The rows come from 4 hidden closed curves, with some noise, and rows from the same curve form a group. Each curve winds through 8 dimensions. The rows are also pushed far along 5 directions, which tell nothing about the answers.
(in the rows, 128 means zero)
Known rows, each followed by its group:
[146 142 157 135 156 163 149 103 115  66 110 103 150 162 148  72 174  94
 109  68 148 109 118 135 166 141] => lol
[131  92 120 127 120 110 132 111 126 120 118 110 144 145 134 110 121 124
 104 156 127 137 122 123 143 138] => fus
[105 113 122 134 160  84 131 159 111 174 138  99 174 155 164 132 167 136
 139 100 100 164 138  94 136  77] => lol
[104 141 144 129 129 122 123 152 119 136 126 154 105 119 123 128 144 131
 136  81 155 125 135 125 176 125] => Fiviv
[169 137 138 160 142 132 156 121 165 131 106 107 157 162 118  88 173 184
 129  64  34 155 159 169 119 164] => fus
[112 106 136 113 146  94 121 142 129 132 118  99 140 119 140 123 129 130
 108 144 132 126 132 133 112 149] => Fiviv
[110 116 135 121 135 130 146 153 105 116 121 131 113 118 131 102 117 120
 102 120 132 121 119 171 136 123] => Fiviv
[119 120 116 139 139  64 167 133 109 140 113  99 167 136 160 142 147 120
 143 163 109 159 145  99 137 115] => fus
[110 143 148 117 131 125 149 131 153  92 104 139 113 121 152 104 136 109
 119 133 168 101 125 134 170 145] => morif
[137  81 109  88 137 110 110 130 101 177 172 115 148 150 131 155  71 120
 123 197 155 108 119 136  80  97] => morif
[123 107 141 129  93 185 142 108 101  90 123 106 144 126 123 129  88 119
  96 114 108 131  84 142 107 141] => morif
[ 82 122 136 140  90 113 131 111 167  86 104  86 156  87 169 151 140 110
 113 173 142 153 149  54 177 150] => lol
[123 119 116 134  48 166 129 112 150  95 122 138  82  82 112 161  97 108
 114 145 130 134 129 129 120 131] => Fiviv
[153 124 132 139 149 123 150 114 124 116  95 141 129 123 127 101 146 130
 162 110  99 148 117 120 121 144] => morif
[ 93 181 170 139 179 102 163 139 146  94 140 133 154 116 210 132 184  75
 161 115 152 151 144  90 230 125] => fus
[136 116 120 144  71 144 115 112 172  97  94  92 138 133 137 135 140 117
 103 122 119 139 128  87 110 123] => lol
[139 154 152 121 158 112 128 136 136 110 134 155 110 140 164 116 168  73
 152  98 192 108 136 112 189 115] => lol
[157 135 135 111 127 138 112 144 111 146 141 194  90 139 105 117 103 121
 153 122 174  86 127 148 150 119] => fus
[111  90 127 100 132 123 103 137 112 171 164 113 164 152 153 151  85 138
 111 174 107 121  85 117  70 100] => lol
[151 143 104 152 163 105 137 121 168 136  64 123 133 146  97  82 159 187
 150 118  89 152 139 128 107 138] => Fiviv
[126  73 120 105 148 149 101 120 121 137 173  98 142 137 123 112 120 120
  87 130 129 126 125 153 109 118] => fus
[138 149 115 136  49 137 104 148 182 118  97 194  45  95 102 145  95 125
 131 144 141 110 124 138 117 125] => lol
[ 68 179 113 158  81 128 142 107 192  96  50 118 116  86 137 157 179 143
 166 115 143 171 134   8 171 115] => fus
[117 102 113 113 100 143  91 118 136 167 173 115 148 159 128 148 102 159
  93 153  89 117  98 131  80 114] => morif
[122 108 150 110 162 121 135 138 119 109 137 121 144 157 170  93 110  98
  91 142 137 114  90 169 139 132] => Fiviv
[143 120 147 143 133 146 168 107 174 104 102  86 150 155 141  96 170 157
 113  57  56 153 134 165 128 169] => lol
[ 80 114 138 106 147 109 106 134 120 152 189 137 143 108 169 161 128 108
 131 169 148 132 125  88 163 114] => fus
[133 133 126 111 112 134 106 142 110 126 176 141 104  87 136 177 102  75
 135 175 164 108 137 126  96 110] => Fiviv
[126  95 118 137 134 114 138 107 124 115 120  74 183 176 166 106 141 127
  86 138  69 153  89 120  95 122] => fus
[151 125 128 135 130 125 149 119 101 118 106 144 131 121 123 119 133 125
 159 128 113 131 116 114 113 137] => morif
[139 131 106 141 112 129 139 133 139 142 108 106 130 120 105 142 141 153
 142 117  92 149 150 126  80 111] => fus
[136 163 117 160 116  96 142 123 158 121  79 132 132 106 121 144 143 144
 167 150 121 161 160  79 150 137] => lol
[153 120 144 150 108 148 146 100 164 118 114  88 181 162 131 105 138 191
  99 106  12 143 123 155  91 188] => fus
[123 105 136 115 148 129 150 134  94 103 143 115 125 111 132 104 129  93
 112 135 160 117 148 159 153 132] => lol
[108 164 141 129 157 140 123 148 128 114 155 203  58  79 111 121 138  96
 158 105 196 127 162 149 230 124] => fus
[139 128 126 131 134 119 144 105 144 118 126 122 149 160 156 102 148 141
 118 141  77 121 106 133 108 141] => morif
[153 120 107 141 162  52 149 133  94 171 109 112 174 165 138 122 174 145
 173 131 101 152 156  79 131 108] => morif
[173 126 123 147 134 156 147 124  99 148 118 120 145 165  86 101 138 179
 132  63  58 130 129 175  78 136] => lol
[104  98 122 121 177  38 117 161 110 208 140 110 162 174 152 129 181 155
 144  85 122 155 153  92 164  95] => Fiviv
[146 160 134 111 252  84 133 161  96 167 165 155 123 176 137 100 141 103
 158 106 191 122 143 187 181  93] => fus
[168 135 122 133 136 122 123 128 120 142 149 150  95 128  98 134 145 119
 149  87 145 129 165 152 148 136] => Fiviv
[115 110 109 117 103 115 112 135 133 148 153 155  98  91 129 155 122 124
 139 169 121 122 131 108 103 114] => morif
[105 171 126 155 117 160 145 139 152  75  71 144  81  97 112  94 167 113
 129  74 160 140 139 124 175 106] => lol
[106 120 126 124 128 109 109 136 145 158 165 146 123 103 136 151 133 133
 144 149 125 144 154 105 154 124] => fus
[ 85 129 108 160  64 118 162 127 170  91  45  96 125  91 134 128 140 149
 114 139  78 168 125  87 113 124] => Fiviv
[156 153 143 154 125 122 128 137 122 136 100 143 135 176 118 100 141 158
 121  74  87 123 108 147 129 149] => Fiviv
[147 126 128 126 121 123 130 112 112 109 126 148 112 116 127 132 128  99
 145 136 155 116 124 113 138 145] => Fiviv
[107 117 107 125 107  92 123 132 133 121  98 126 127  83 138 156 110 107
 147 208 170 140 136  63 128 111] => Fiviv
[145 117 155 127 133 172 117 116 120  95 131 151 122 119 127 110  98 113
 119 116 126 122  90 150 126 162] => morif
[135 152 124 144 113 154 143  98 180  96  75 100 142 151 121 111 110 167
 102 132  88 137  96 148  97 165] => fus
[115 126 122 122 215  76 145 124 125 143 126  90 177 152 166 100 201 130
 157 123 131 153 150  84 150 106] => Fiviv
[114 121 165 120  76 203 108 103 116  55 149 135 121  79 127 126  77  94
  77 162 154  88 102 135 145 186] => morif
[ 98  56  94 102  90  95  98 132 131 206 138 114 131 138 114 153 107 184
 112 152  95 132 113  99  71 104] => Fiviv
[102 105 120 123 121 149 123 137 102 119 128 107 134 126 128 112 133 116
  99 119 143 120 118 120 122  96] => lol
[168 176 122 132 175 152 152 127 128 139 137 189  82 150  87  79 165 160
 168  65 111 106 142 202 133 130] => morif
[ 98 150 150 151 126 114 143 133 167 107 107 106 159 114 168 135 148 126
 131 128 108 168 141  93 179 138] => lol
[143  97 104 111 123 127  81 135 122 202 186 134 138 181 112 150  84 164
 106 147  92 120 104 155  66  99] => morif
[113 161 120 129  92 175 129 113 150 114 146 151 100 122 117 137 125 145
 119 131 112 109 112 140 118 120] => morif
[125 105 148 141 101 141 156 102 115  70  81  96 164 123 167 119 114  97
 110 138 106 144  82  95 121 154] => morif
[106 115 147 128 124 129 124 144 115 112 138 115 155 146 175 116 112 101
  89 140 116 130  98 128 142 113] => lol

New rows. What belongs after each?
[102 148 168 126 183 105 163 133 125 114 141 119 163 134 187 119 167 105
 147 104 133 143 132 112 199 140] => lol
[137 135 140 131 135 146 159 128  94 120 131 124 135 121 129 131 141 115
 153  97 120 128 136 135 129 121] => lol
[115  98 146 114 138 119 117 135 137 152 163 106 157 126 150 142 120 130
 116 139 125 135 145 126 139 138] => lol
[130 111 134 125 172 138 145 126 134 122 133 102 137 153 139  88 161 122
 108  80 116 138 127 168 132 117] => fus
[132  94 101 122 117 110 136 107 117 141 124 130 122 127 123 134 139 124
 148 142 129 139 131  93 126 111] => Fiviv
[132 115  89 144  70  88 108 116 167 164 115 115 111 100 111 190 146 144
 159 146 116 165 167  57 104 120] => Fiviv
[120 191 130 100 122 149 106 168 123 161 142 219  45  70  84 179 104 115
 208 127 244  82 158 109 159  87] => fus
[121  45 126 125 149  76 155 110 111 139 152  12 247 167 202 120 179 122
  92 143  47 169 143  85 100 121] => fus
[129 115 145 150  68 189 155 110 121  62  69  94 144 132 103  76  94 171
  50 107  41 110  77 191  68 192] => Fiviv
[145 134 124 138 118 104 121 123 132 137 103 154 116 136 120 133 135 129
 152 122 139 131 125  99 144 139] => Fiviv
[125 127 112 122 219  69  99 149 110 219 170 153 140 184 123 111 179 169
 165  83 129 144 143 118 162  89] => fus
[124  88 152  98 179 100 125 155  74 147 156 109 154 153 144  98 117 121
  90 130 131 101 110 184 112 145] => Fiviv
[158 147 114 140  61 166  80 148 104 138 123 197  67 113  56 126  88 143
 125 127 149  84 127 141 112 121] => lol
[110 120 132 128 131  79 122 152 105 154 115 116 157 142 153 134 140 136
 126 133 111 128 118  98 114 120] => Fiviv
[ 99 132 141 113  52 185 117  91 141  63 146 123  95  47 135 182 110  70
 116 161 180 108 123  84 136 158] => Fiviv
[ 86 107 116 111  93 130 115 139 135 153 128 150  97 105 114 144 114 148
 126 125 138 124 116 110 129 109] => Fiviv
[ 87 108 110 124  95  81  97 136 177 166 119 121 134 126 159 176 120 129
 136 173 148 161 127  44 148  92] => Fiviv
[125  61 129 107 100 139 100 112 127 151 164  99 161 173 137 130  78 146
  65 151  95 118  91 152  98 135] => Fiviv
[102 107 129 126 151  91 144 156 126 139 113 112 134 135 149 104 139 130
 111 118 118 142 129 146 142 115] => Fiviv
[102 125 106 120 143 109 140 130 124 166 119 111 130 125 103 137 147 170
 146 118 129 138 145 114 117 113] => fus
[140 140 137 127 135 159 155 134 116 108 129 117 126 116 121 122 138 115
 133 102 125 121 144 161 118 126] => fus
[145 113 131 108 129  94 120 149 127 150 157 165  97 134 147 125 126  99
 132 136 155 100 138 149 145 124] => lol
[156  84  97 117  72 145  62 133 111 168 148 143 109 135  68 134  81 159
  97 162 137  86 134 134  74 126] => lol
[126 100 103 122 144 120 118 143  99 194 151 146 122 148  89 117 134 177
 145  98 116 131 145 137 123  93] => Fiviv
[150 130 116 124 139 131 104 114 156 158 131 140 103 131  84 125 147 173
 146  96 119 121 146 137 102 150] => Fiviv
[152 118 120 141  97 125 145  92 132  94  97 115 129 126 125 123 141 121
 128 132 106 135 120 108 107 158] => Fiviv
[142  77 118 120 108 101 133  93 101 126 125  88 166 146 148 132 129 121
 115 161 106 129 113  91  96 150] => Fiviv
[106 135 121 118 125 135 113 120 124 145 128 134 124 127 115 137 137 147
 140 118 154 118 121  85 136 112] => fus
[111 124 118 136 117 138 126 140 109 131 116 113 141 125 128 134 146 126
 132 104 124 140 126  93 116  86] => lol
[134 160 153 162 158 143 151 117 162 100 118 139 131 141 130  82 176 155
 128  64  76 155 144 161 188 170] => fus
[ 97 136  87 130  82 122 119 123 163 140  93 139  80  86  87 165  97 154
 139 175 148 149 134 101 110 115] => fus
[136 183 137 174  84 119 124 151 164 107  68 145 112 121 119 136 127 138
 130 107 105 150 134 114 150 143] => Fiviv
[149 108 149 126  87 196 122 112  84  68 160 140 127 108 137 121  97  68
  94 141 142  97 104 141 130 139] => fus
[147 166 123 138 162  99 105 165 147 189 159 186  91 161 122 139 154 128
 172  69 148 143 153 136 176  80] => Fiviv
[124 115 127 113 201  67 117 147 126 164 139  97 152 137 143 120 166 132
 137 131 143 140 162 125 130 127] => Fiviv
[130 108 149 116 111 156 112 144 108 107 153 146 124 143 146 104  82 100
  75 143 130  95  88 175 121 127] => lol
[134 121 132 143  95 114 155 116 116 101  73 107 158 131 138 118 123 127
 128 141 113 134 115  92 123 145] => morif
[153 101 104 105  81 137  92 125 151 184 125 150 112 151  79 148  57 187
 123 175 119  90 104 146  50 136] => fus
[127 119 122 141  97 173 107  91 138 101 109 114 138 147 114 108 123 147
  92 114 105 128  87 109 109 141] => fus
[104 118 166  98  99 158 142 123 118 102 165 104 159  92 174 167  95  90
 121 178 149  97 124 108 120 143] => fus
[150 164 136 124 135 157 119 146 117 103 110 199  66  90  87 110  84 105
 148 148 195  96 131 168 150 138] => Fiviv
[160 150 110 137 124 114 135 135 112 157 118 159 108 113  92 149 125 144
 183 132 131 130 155 120 107 119] => lol
[187 135 116 160 149 109 140 116 141 131 109  98 148 169 109 104 170 161
 129  87  49 147 145 166  74 155] => Fiviv
[149  77  96 123 127 109 135 101 112 158 134 119 139 156 113 116 140 149
 133 130 100 138 128 118 100 118] => Fiviv
[136 180 151 153 128 191 149 116 122  70 113 139 126 125 121  95 152 126
 122  78 106 118 113 151 141 143] => Fiviv
[167 154 136 147 167 173 163 133  93  92 100 156 109 139  80  48 135 148
 123  76 109 110 129 217 137 145] => Fiviv
[113 114 119 129 116 126 111 119 174 131 101 124 120 123 116 125 113 151
 117 143 140 138 130 112 142 137] => Fiviv
[126 147 144 149 113 183 172 132 110  59  88 137 105 106 108  76 120 124
  99  95 110 116 111 192 138 149] => Fiviv
[153 137 155 100 187 125 106 160  97 184 214 181 119 144 126 128 111 127
 152 121 145  95 145 187 144 125] => fus
[142 103  98 125  92 132 127 100 127 133 117 143 104 116 100 137 117 140
 147 146 126 129 127 105 109 122] => Fiviv
[155 148 121 124 140 118  95 178  92 196 145 195  92 149  82 128 108 168
 151 100 122  99 126 171  96 107] => Fiviv
[104  91 112 102  84 116  98 124 120 152 191 118 120  90 154 209 114  79
 136 183 168 131 143  69 119  91] => Fiviv
[103 131 142 129 130 110 142 153 119 114  98 123 127 114 145 115 133 124
 115 121 127 126 117 137 132 135] => Fiviv
[113 139 118 116 165 126 110 143 128 149 142 152 103  98 103 132 138 129
 165 134 191 129 167 110 172 102] => Fiviv
[ 88  78 166 112 106 159 156  72 100  33 127  64 195 127 199 105 116  63
  61 170 153 118  76  86 180 171] => Fiviv
[139  88 103 124  54 172 121 122 120 125 121 139  90 101  72 135  60 153
  93 160  99 114 114 174  60 137] => Fiviv
[128 134 140 116 103 186 116 107 117 100 178 135 112 105 127 153 119  95
 120 127 149 103 123 130 125 134] => Fiviv
[146 122 130 120 204 104 122 146 122 190 153 115 169 177 131 118 128 159
 150 109 102 147 127 154 108 104] => lol
[127 127 151 104 144 135 119 134 114 154 172 157 125 125 131 139 109 136
 140 130 135 106 127 148 140 145] => lol
[ 99 153 149 133 146 119 149 163 109 102 104 145 110 107 144 107 138 103
 126 105 153 123 122 145 160 122] => Fiviv
[ 84 142 126 125  66 192  97 103 139  91 131 153  96  82 114 154  93 126
 111 153 154 109  88  83 127 135] => fus
[115 148 130 138 162 136 121 125 134 140 142 159 109 138 103 104 154 162
 134  85 118 138 133 148 175 142] => fus
[137 108 121 121 125 130 110 124 127 159 177 127 131 151 137 152 130 119
 121 116 118 131 133 131 122 107] => Fiviv
